The rows are grouped in 4 ways, from coarse to fine. Each group lies inside one group of the grouping before and may be the whole of it. The rows also spread widely along 16 directions, which tell nothing about the answers.
In the rows, zero is written as 128.
Known rows, each followed by its group in each grouping:
[126 141  71 150  78 166 143 135 141 112 138  79 157 132 120  76 152 122
 117 160 146  95  91 104 181  64 152  82 109 102 144  62 165 118 124 236
  31 130  66 152  98]
j_589 j_80 j_129 j_930
[129 127 132 128  91 162 141  62 164  64 146 148 131 123 101 123 126 133
 158 109 128 133  88 133 120 154  68 105 143  97 148 113 184 109 100 169
 116 126 103 114  73]
j_254 j_98 j_742 j_762
[131  94 118 121 137 142 172  97 125 138 136 141 107 118 149  77 180  73
 156  97 146 146 107  98 122 135 130 124 139 165 100  98 145 149 100 134
 148  71 111  92  86]
j_589 j_80 j_129 j_938
[125 122 135  69 141 132 128  81  61 111  94 125 131 103 123 162 127 100
 147 161 127 161 140 123 177 138  75 127 149 129 126 145 153 163 123 128
 164  58 158 113 137]
j_254 j_673 j_241 j_581
[139 105 115  88 168 148 146  46 113 118 111 178 137  84 133 156 132 104
 167  97 144 130 139 145 116 167  96 155 142 180  54 130 158 177 117  87
 188 116 165 113 110]
j_254 j_98 j_467 j_226
[136 139 137 119 116 115 121 109 104  76 124 161 143 110 123 132 161 154
 135 133 225 154 110 111 168 165 134 102 114 111 105 129 124 150 139 108
 141 145  97 114 160]
j_254 j_673 j_625 j_401
[153  96  95  89 146 102 187 123 139 179 142 103 109 114 149 117  72 115
 107 127  92 123 145 166 110 136 157 159 161 164  99 153 143 100 101 142
 147 130 129  78  79]
j_589 j_427 j_118 j_55
[156 133 188  62 153 129 155  71  88  74 162 148 104  97 145 152 147 126
 168 132 144 134 164  78 135 171 110 111 124 132  91 127 125 128  88  32
 195  94 132  67  92]
j_589 j_427 j_587 j_846
[176 149 185  97 100 166 147 134  73 149 127  67 112 112 129 128 118 139
 149 125  78 122 104 119 152 120 104 148 108  64 159 155 199 137 109 128
 116  62 139 144 110]
j_589 j_80 j_245 j_951
[110 133  71 120 139 124 124 138 168 116  99 129 129 133 144 121  93 139
 106  99 111  73  94 150 105 142 146 170 115 128 100 148 124 129 124 134
 128 225 110 166 153]
j_589 j_80 j_724 j_958
[103 168 176 139  97 147 131 133 126 100 120 117 154 131 138 110 143 113
 136 147 116 108 143  35 182  94 122  79 104  68 159 113 124 109 140 125
  95 119 122 112  99]
j_254 j_98 j_590 j_268
[102  91 197 129 119  94 117 119 133 150  92  72  94 123 125  92 172 105
 194 144 117 141  91  88 162 121  98 121 142  94 219 120  67 104 119 129
 156  69 129  80 136]
j_254 j_98 j_590 j_588
[ 72 137 104 134 153  76 121 146 162  60 103 102 149 158 137 101 162  96
 138 153 144 148  92  94 176 176 124  99  75 154 108 146  68 122 132 106
 203 122 113  63 198]
j_254 j_673 j_241 j_581
[ 87  98  58 137 135 116 151 132 192  95 122 150 148 155 151  97 142 101
 127 120 166 103 132 134  86 132 131 106 134 166  72 104  90 107 127 160
 118 158  85 109 124]
j_589 j_80 j_724 j_958
[136 140  83 103 158 162 116 121 101 164 119 154  92  95 162 180 133 153
 100 103 129  74 184 129 113 188 129 137 130 149  94 126  98 147 104  98
 174 103 144 139  96]
j_254 j_673 j_625 j_401
[138 101  70 134 114 135  96 153 121 159 109 101 146 153 115  94 138 138
 152 132 195 126  97 202 119  84 118 140 134 145  78 127 169 179 130 186
  93 138 116 180 182]
j_254 j_98 j_590 j_268
[135 118 132  85 120 111 109 153 121 115 114  72  81 175 123 106 106 123
 150 153 128 105 128 156  80  75 105 135 144 120 129 130 125 111  78 131
 108 132 117 153 123]
j_254 j_673 j_625 j_401
[127 124  64 103 103 141 134  93 134  92 129 155 120 132 119 152  90 147
  92 138 160 119 149 168 112 138 100  97 181 131 122 110 144 107 106 198
  90 145  90 146  80]
j_254 j_673 j_241 j_581
[116 109 131 104 128 147 113 147 147 180  96  92 157  77 135  94 160 125
 186 143 122  49  86 101 150  68 156 202  99  89 139 134 143 154 142 132
 101 168 153 138 132]
j_254 j_98 j_590 j_268
[107  93 110  87 142 103  87 138 100 158 120 121 110 125 136 144 140 139
 144 154 164 130 125 147 154 138 113 150 157 121 134 166 102 152 123 125
 168 118 128 109 190]
j_589 j_427 j_118 j_55
[157 137 147 110 136 101 130 109  88 166 111 112 138 123 131 135  56 139
 113 118 117 123 149 146 159  76 159 127 148 140  87 136 148 146 130 105
 113 207 143 158 144]
j_589 j_427 j_118 j_55
[131 133 115 125 121 147 112 208 114 158 131  47 137 145 152  95 184 134
 157 158 142  91 109 121 147 111 134 131  67 103 116 140 124 142 125 139
 127  58 115 124 182]
j_589 j_80 j_129 j_938
[147 136 138  93 109 155  86 150 111  82 168 144  84 155 139  95 182 149
 162 112 200  99  92 104  97 119 125 142 110  92 101 131 161 161  76  85
 122 157  86 157 140]
j_589 j_427 j_118 j_55
[ 95 110 144  79 135  95 117 109 102 105  93 165  73 158 135 145  98  98
 118 124 132 165 148 121 102 146  77 130 191 119 148 167 106 124 102 108
 163 115 131 118 124]
j_254 j_673 j_625 j_401
[139  94 182  87 119 145 176  81 146 160 145 147 142  72 143 116 127 117
 179 120 117  84 148  88 108  75 139 147 164 106 126 113 153 103 120 120
  85 143 136  87  40]
j_589 j_80 j_129 j_930
[154  82 181  99 104 113 141  77 115 110 140 121 104 144 112 133 109 137
 181 123 159 165 131 179  84 118  61  97 190 120 131 125 144 103  99 143
 119  90 108 115 116]
j_589 j_80 j_129 j_938
[137 161 109 120 126 116 128 150 116  80 104 103 163 134 130 116 124 136
 121 140 160 129  93 132 166 141 141 128  73 123  83 149 149 151 141 121
 134 157 116 142 181]
j_254 j_673 j_241 j_581
[122  86 175 100 122  85 136  92 113 143 116 108  71 122 119 102 134 115
 154 130 128 163  92 107 152 130 123 127 185 116 198 126  99 111  96 127
 155 112 105  85 122]
j_589 j_80 j_245 j_951
[157 182 151 169 115 140  94 128 135 152 172  68 155 110 113 143 136 210
 140 130 129  93 130 133 195 141 146  64  67 118 117 116 126 120 119 111
 148 135 130 100 151]
j_254 j_673 j_625 j_401
[150 142 163  66 127 121 145 137  73 124 113 103 134 128 137 117 104 105
 137 160 131 130 149 106 142  69 136 142 131 116  98 150 171 146 116 100
 108 120 147 129 115]
j_254 j_673 j_241 j_581
[191 119 153 117 103 147 161 129 136 127 161 136 118 119 142 106 129 168
 152  82 183 105 118 159  63 132 144 137 127 115  75 122 170 120 106 113
  88 151  88 144  93]
j_589 j_80 j_129 j_930
[157 133 178 111 109 142 119 122 102 119 127 128 129  91 131 148 162 172
 166 124 182 114 123 118 137 158 111 127 110  77 135 136 127 132 132 101
 131 102 123 122 130]
j_254 j_673 j_625 j_401
[115 100 151 117 119  93 118 157 126 147  91 163 101 139 151 101 120 123
 128  74 154 151  71 128 112 158 125 193 147  82 143 201 132 151 142 108
 145 175 117 142 179]
j_589 j_427 j_118 j_55
[119 146 106 149 127 103  99 175 107 208 143 110 115 157 139  90 124 140
  84 132 161 130 158 110 171  74 192  86 142 157 108 124 110 152 115 132
 116 152 119 115 146]
j_254 j_673 j_625 j_401

New rows, each followed by its group in each grouping:
[144 101 191 127 101  96 187 114 116  81  66  97 137 135 130 118 113 100
 163 111 123 186  83 142 123 171  70 125 126  81 154 152 128  97 157 148
 130  66 111 122 147]
j_589 j_80 j_245 j_951
[128 158  87  87 135 150 122 152  68 176 126 171 116  95 159 142 115 146
  57 120 152 111 143  91 178 140 189 164 143 110 108 173 158 185 133 110
 131 167 122 144 142]
j_589 j_80 j_724 j_958
[ 88 148 119 122 102 138 116 106 179  65 113 130 132 127 119 122 113 133
 128 139 109  80  95  88 146 126 113 122 121  77 177 122 120  92 119 151
 104 193 101 128 103]
j_254 j_98 j_467 j_226
[141 119  94 150  99 143 113 153 194 106 136  83 128 163 124 113 121 174
 156 126 155  56 127 188  53 115 107 100 115 119 107  88 104  79 100 170
  79 159  86 159 108]
j_254 j_98 j_742 j_762
[118 114 143 109 108 135  78 110 137 110 117 104  99 109 102  83 182 142
 188 136 161  96  34  99 160 103 130 163 121  82 187 110 136 155  97 130
 123 174 104 142 147]
j_254 j_98 j_742 j_762
[145 121 139 147 108 160 174 145 122 138  99 103  82 157 167  75 154  74
 134  73  97 113 122  94  79 119 112 116 120 118 131  86 131 115 100 152
  90  55 100 163  62]
j_589 j_80 j_129 j_930
[134 112 137 147 107 127 134 104 154 147 124 185 149 115 145 158 104 172
 127  87 183 100 190 157  75 135 113  84 174 127  94 109  95  98 146 142
  85 162 115 136  85]
j_254 j_673 j_241 j_581
[ 86 159 105 147  99 131 106 191 160 142 131 125 134 151 151  88 121 141
  87 118 116  80 106  73 159  99 165 132 104  68 155 153 124 120 137 151
  86 203  96 142 142]
j_589 j_427 j_587 j_846
[129 117 127  92 153 136 147 102 103 111  85 155 136 108 157 133 132  99
 149 108 147  99 142 109 107 118 130 152 127 143  67 116 122 159 133  87
 129 155 135 160 129]
j_589 j_80 j_724 j_958
[120 127 103  97 145 146 112 108  77 152 106 126  70 132 156 151 128 114
 106 134 121  86 192  97 127 106 129  92 171 150 130  72  74 134  88 124
 121 105 115 165  91]
j_589 j_80 j_129 j_930
[141 101 129  90 147 128 170  84 164  89 129 111 179  98 120  71 150  85
 207 150 155  93  96 111 122  63 157 153 100 167  52  87 166 141 113 108
 113 180 133  96  91]
j_254 j_98 j_742 j_762
[162 153 135 123 102 167 104 102  96 186 193  85 143  84 104 161 128 206
 133 146 123 120 126 153 210 137 122  95 129 100 148 144 190 143 112 157
 138  89 130  90 141]
j_589 j_80 j_724 j_958
[125 160 101  97 124 150  75 170  95 144 147 114 125 151 126 127 121 156
 114 153 153 106 132 132 152 102 137 137 119 112 100 165 170 175 104 114
 131 149 131 145 169]
j_254 j_98 j_742 j_762
[142 140 207 151 118 110 177 170 127 170 112  86 112 125 175  99 135 121
 127  94  91 118 140  69 131 153 154 110  97  92 155 140  76  84 139  89
 140  78 121  88 107]
j_589 j_80 j_129 j_938
[136 137 145 167 123 133 156  67  99 157  90 144 134  83 140 122 135 119
 110  81 126 131 128  77 195 133 160  83 138 135 139  68 104 143 148 137
 113 143 116 143 102]
j_589 j_80 j_724 j_958
[ 96 126 149 132  98 122 136  99 136  79 111 176 138 140 137 115 123 102
 126 108 144 139 119  76 144 116 104  98 151  84 146 123 130 115 140 144
  96 166 100 132 110]
j_589 j_427 j_118 j_55
[198 172 128 122 103 152 151 164 100 139 169  69 161 121 124 116 110 181
 119 149 162 128 125 164 165 130 160 115  80 113  74 151 203 139 124 134
 111 108 116 118 135]
j_254 j_98 j_590 j_588
[182 143 153 111 115 115 153 118  71 135 103 140  96 102 143 151  87 173
  84  91 164 143 126 144 138 181 157 132 146 103 127 143 122 130 132 106
 128 158  95 165 134]
j_589 j_80 j_129 j_938
[149 144 154  77 147 149 125  92  83 123  94 127 125  59 152 187 116 161
 143 129 111  55 159  95 154 148 128 153 109  89 127 119  96 134 132  72
 142 158 147 161 117]
j_589 j_427 j_587 j_846
[131 120  78 153 124 121 104 160 145 133 167 108 148 169 120  63 184 132
 154 133 223 140 105 155 132  91 150  89 100 180  44 108 151 170 107 147
 123 126  97 108 169]
j_254 j_673 j_625 j_401
[116 163 153 175 121 140  63 142 118 173  78 132 113 157 135 120 106 149
 126  51 100  98 108 126 133 110 113 132 115 103 127 140 130 173 133 101
 126 198 151 217 177]
j_254 j_98 j_590 j_268
[ 76 117 133 104 123 129  98  87 133  75 111 181 112 117 118 130 166 113
 152 124 154 154  76  83 164 186  78 139 147  89 175 158 126 151 121 120
 182 124 117  92 150]
j_254 j_98 j_742 j_762
[148 118 101 125 101 140 157 128 170 194 167 122 110 115 129 124  74 165
  93 113 110 106 149 171 101 138 142 131 176 123 143 149 157  85 103 180
 102 131 114  89  51]
j_254 j_98 j_467 j_226
[ 74 126 111 144 143 103 163  82 177  94  89 114 152 141 135 105 108  59
 132 127  62 125 132  86 155 114 108  83 127 165 128  94  95  93 125 155
 142 132 137  87  88]
j_254 j_673 j_241 j_581
[161 124 158 128 119 108 158 114  85 178 110 104 138  92 135 116 108 130
 120 115 127 155 109 121 196 125 160 133 133 112 136 139 149 143 148 136
 125 128 130 117 136]
j_589 j_427 j_118 j_55
[175 117 111  90 120 149 151  48 105 103 162 105 119  85 102 136 126 154
 151 148 153 125 108 157 162 130 126 103 150 147 117  81 171 128  85 158
 126 125  96 115  91]
j_589 j_80 j_129 j_938
[104 102 123 117  96 121  99 151 108 116 126 145  78 202 130  81 155  94
 135 123 188 172 126 130  88  89  79  94 186 123 136 128 139 145  90 166
  98  79  93 142 126]
j_254 j_673 j_241 j_581
[ 93 127  83 146 106 120 131 101 152  99 147 126 189 141 118 110 123 125
 123 172 170 119 156 109 187  64 135  40 141 140 100  72 119 112 143 196
  70 169  89 107 123]
j_589 j_427 j_587 j_846
[ 94 140  61 145 132 149  77 195 175 245 149 102 118 132 154 103 127 160
  99 111  89  33 139 127 130  88 177 154 122 134 132 148 117 137 105 156
 116 171 143 127 121]
j_254 j_673 j_241 j_581
[125 133  79 119 118 129 163 138 119 102 143 140 152 130 155 122 135 117
  91 156 177 126 165  99 159 134 154  80 127 133  87 108 118 116 135 157
 106 117  86 100 104]
j_589 j_427 j_118 j_55
[155 133 141  84  93  95 144 151 105  64  89  98 155 103 120 133 103 180
 122 175 200 118  75 140 165 137 161 155 110  51 148 154 123 109 160 140
  83 202  71 157 184]
j_589 j_80 j_245 j_951
[114 148 153 113 125 123 130 117 147 156 131 123 171  91 130 131  94 149
 132 151 111  78 150  86 178  80 166 127 127 103 129 136 129 112 144 112
 107 206 146  99 107]
j_254 j_98 j_590 j_268
[126 137 144  89 121 176  93 103  94 175 131 125 117  76 129 131 148 145
 156 126 107  63 109  83 172  76 140 167 135  82 159 125 169 171 110 119
 107 159 145 155 115]
j_589 j_80 j_724 j_958
[155  88  88  81 129 125 164  51 117  74 121 118 152  85 105 138 130 135
 161 170 191 122 112 166 148 125 129 114 153 156  93  73 137 126 117 169
 111 146  91 123 112]
j_589 j_80 j_245 j_951
[152 137 104 117  79 156 165 113 149  32 114  82 122 154 111  92 115 114
 140 148 132 114  86 142 104 113  89 106 115  91 141  85 174  87  97 200
  62 120  72 165  69]
j_254 j_98 j_590 j_268
[145 136 148 146 117 120 165 104 137  95 138 141 138 145 134 118 123 120
 133  91 145 171 135 137 116 172  96  79 123 148  85 133 148 116 120 124
 151  85 118  89 106]
j_254 j_673 j_241 j_581
[115 145 198 141 106 118 117 138 151 141 161  86 138 158 130 133 117 147
 161 140  93 120 174 111 129 106  82  57 129 102 148 143 112  75 112 118
 132  76 143  63 109]
j_254 j_673 j_241 j_581
[ 74 122 157 111 117  86 127 134 152 120 110 147 110 140 128 102 114 102
 122 119 104 169  79  85 157 152 110 156 148  82 188 206 133 116 129 124
 168 142 129  66 143]
j_254 j_673 j_625 j_401
[103  98 119  79 108 100 111 133 144 108 157 149  71 186 111  78 109 110
 130 139 162 170  96 142  92 101 103 144 202 121 145 174 171 126  71 145
 131 153  95  97 117]
j_254 j_98 j_590 j_268
[132 127  63 101 135 106 159 124 141  82  92  75 142 157 121 104  68  98
 109 172 120 107 130 161 122  84 146 117 129 168  83  94 128 108 108 167
  96 179 105 151 112]
j_254 j_98 j_742 j_762
[111 174 109 138 132 110 165 134 124  96  61 124 138 136 160 140  70 103
  60 113  79 110 157  87 154 154 144  99 108 125 123 123  86  98 147 129
 122 159 123 151 105]
j_254 j_673 j_241 j_581
[110 153 119 174 123 155 130 173 134 217 110 105 158 111 168 123 128 133
 105  87  66  85 143  94 173 137 138 129  86  94 133 152 122 139 164 147
 126 103 154 130 137]
j_589 j_427 j_587 j_846
[127 111 128  67 124  92 148 150 106  79 111 120 142 143 137 153  96 140
 125 181 180 146 148 155 118 149 111 129 147 103 105 176 110 105 140 123
 134 121 102 105 170]
j_589 j_80 j_245 j_951
[118 144 176  90 119 123 142  69 138  97 123 127 178 106 112 131  62 124
 155 141  83  96 117 100 163  51 129 131 136  97 119 137 180 115 133 114
  90 236 144 131 115]
j_589 j_80 j_129 j_938
[151 142 156  73 165  93 141  94  86 169 134  84  70  99 134 138  91 127
 110 145  75 129 155 103 175 137 166 126 153 167 146 134 105 119  72  71
 197 120 151  70  91]
j_254 j_673 j_241 j_581
[109 117 126 128 103 173 115 112 144 110 134 203 100 144 149 147 141 140
 135  60 147 115 133 133  57 177  56 127 164  87 125 152 150 132 113 136
 124 111 108 152 105]
j_589 j_80 j_724 j_958
[131  88 177 120 124  79 117 119 127 167 114  78 114 112 114 108 145 144
 182 150 157 153  98 142 163 129 123 128 151 118 174 140  89 117 126 126
 159 103 128  74 162]
j_254 j_98 j_590 j_588
[140 108 117 131 121  94 143 139 142 170 119 109 137 151 117  50  94 108
 132 113 152 149  86 155 129  54 174 151 149 158  86 138 181 155 120 151
  94 203 120 134 136]
j_254 j_98 j_590 j_268
[118 103  64 129 120 136 116 158 113 101  98 140 112 161 148 112 176 117
 127 134 224 136 138 151  98 159 101 103 138 141  92 105  95 149 126 164
 122  74  84 155 149]
j_254 j_98 j_590 j_268
[140 117 132  91 141 125 139 146 113 142 130  70  97 115 148 132 150 136
 146 151 115 107 126 125 136 165 123 136 112 119 142 141  99 110 101 114
 169  61 118  89 136]
j_589 j_80 j_129 j_930
[182 112  74  79 129 159 145  90 114 133 121 111 146  69 116 140 104 167
 144 125 153  81  79 201 128 128 145 190 123 131  81 126 198 161 118 160
 105 186 116 177 131]
j_589 j_80 j_129 j_938
[179 105 166 128 137 103 202  67 143 115 140 110 130  81 140 107 135 123
 163 103 140 131 118 116 138 161 159 107 116 157  97  84 111  94 116  99
 151 132 107  71  71]
j_589 j_427 j_118 j_55
[ 98 164 127 132  99 151  98 174 127  99  92  64 142 180 133  97 126 103
 140 166 100  75 131  86 144  41 105  98  94  79 144 104 129 120 123 158
  63 134 120 183 134]
j_254 j_98 j_590 j_268
[ 98 146 116 106 103 100  71 148 103  96 110 135  83 175 110 126 103 146
  92 137 157 164  88 133 155 138 103 125 157  84 173 180 135 143 108 143
 138 164  98 149 185]
j_254 j_673 j_625 j_401
[139 162 167 145  91 142 137 140 107 112  77  82 129 126 128  92 127 115
 129 117 102 117  79  78 174 107 131 126  92  61 178 114 147 130 138 145
  86 131 116 170 120]
j_254 j_98 j_742 j_762
[141 169 143 161 119 173 148 115 137 103 151 135 157 126 155 144 138 134
 132  81  99 108 144  98 142 180  96  82  72 108  85 128 154 123 130 109
 149  92 132 116 107]
j_589 j_427 j_118 j_55
[134 149 188 151  99 143 136 104 146 153 154 113 144  96 129 157 115 184
 137 112  93 100 143 103 165 158 115  82 125  72 174 133 116  82 134 128
 129 116 125  85 101]
j_589 j_80 j_245 j_951
[ 99 113 109  75 151  85 156  74 118  87  68 105 189 116 108 144  59  78
 141 190 103 145 135 143 179  73 107 132 146 154  94 140 144 127 151 153
 127 169 160 111 146]
j_254 j_673 j_625 j_401
[130 137 160 115 114 111  93 105 117 123 178 126  77 167 119 139  98 160
 125 118 125 145 143 135 132 133  97  79 171 118 144 144 132 111  73 106
 156 143 109 103 129]
j_589 j_427 j_118 j_55
[158 146  81 173  99 146 129 123 146  85 105 104 129 150 122  97 134 147
 123  85 161 108  81 168 113 141 122  93  94 138  97  76 142 132 114 179
  88 155  81 196 123]
j_254 j_673 j_241 j_581
[109 129 108 183  96 116  86 180 136 170  88 115  66 152 137  95 157 158
  93  73 150 146  57 132 149 206 122 135 129  80 210 156  85 137 130 168
 151 112  85 155 180]
j_254 j_98 j_590 j_268
[ 96 129 145 161 120 131 119 136 171 152 100 151 117 156 162 149  95 139
 121  85 101  76 199 120  66 135  92  86 154 114 127 117  57  79 132 120
 114 143 132 145  88]
j_254 j_98 j_590 j_268
[124 134 175 148 100 149  77  95 139 186 158 145 110 129 112 128 117 168
 155  72 105 116 120 137 128 102  89 110 164 102 158 144 171 142  99 133
 122 148 150 130 110]
j_254 j_673 j_241 j_581
[146  87 116  79 139 105 116 118  75 111 107 149  91 140 127 105 164 109
 159 132 235 168 113 154 104 119 120 145 161 160  78 125 134 183 101 108
 143 113 109 143 157]
j_254 j_673 j_625 j_401
[106 131 152 144 114 109 141  47 164  92 100 153 146 111 117 155  64 144
 124  94  91 117 116 127 147 142 102  92 159 110 154 114 107  83 140 144
 120 216 113 133 114]
j_589 j_80 j_129 j_938
[ 94 131  85 115 148 151 111 137 142 146  80 124 114 130 148  97 132  87
 134 102  83  74  96 101 125 108 130 184 111 131 116 133 140 166 114 126
 138 168 149 170 125]
j_254 j_98 j_590 j_268
[144 102 132 112 123 105 141  73 165 150 168 103 120 134 106  80  76 123
 156 121 101 109 105 150 126  39 154 123 171 161 109 101 175 111  77 146
  96 225 118 110  79]
j_589 j_427 j_118 j_55
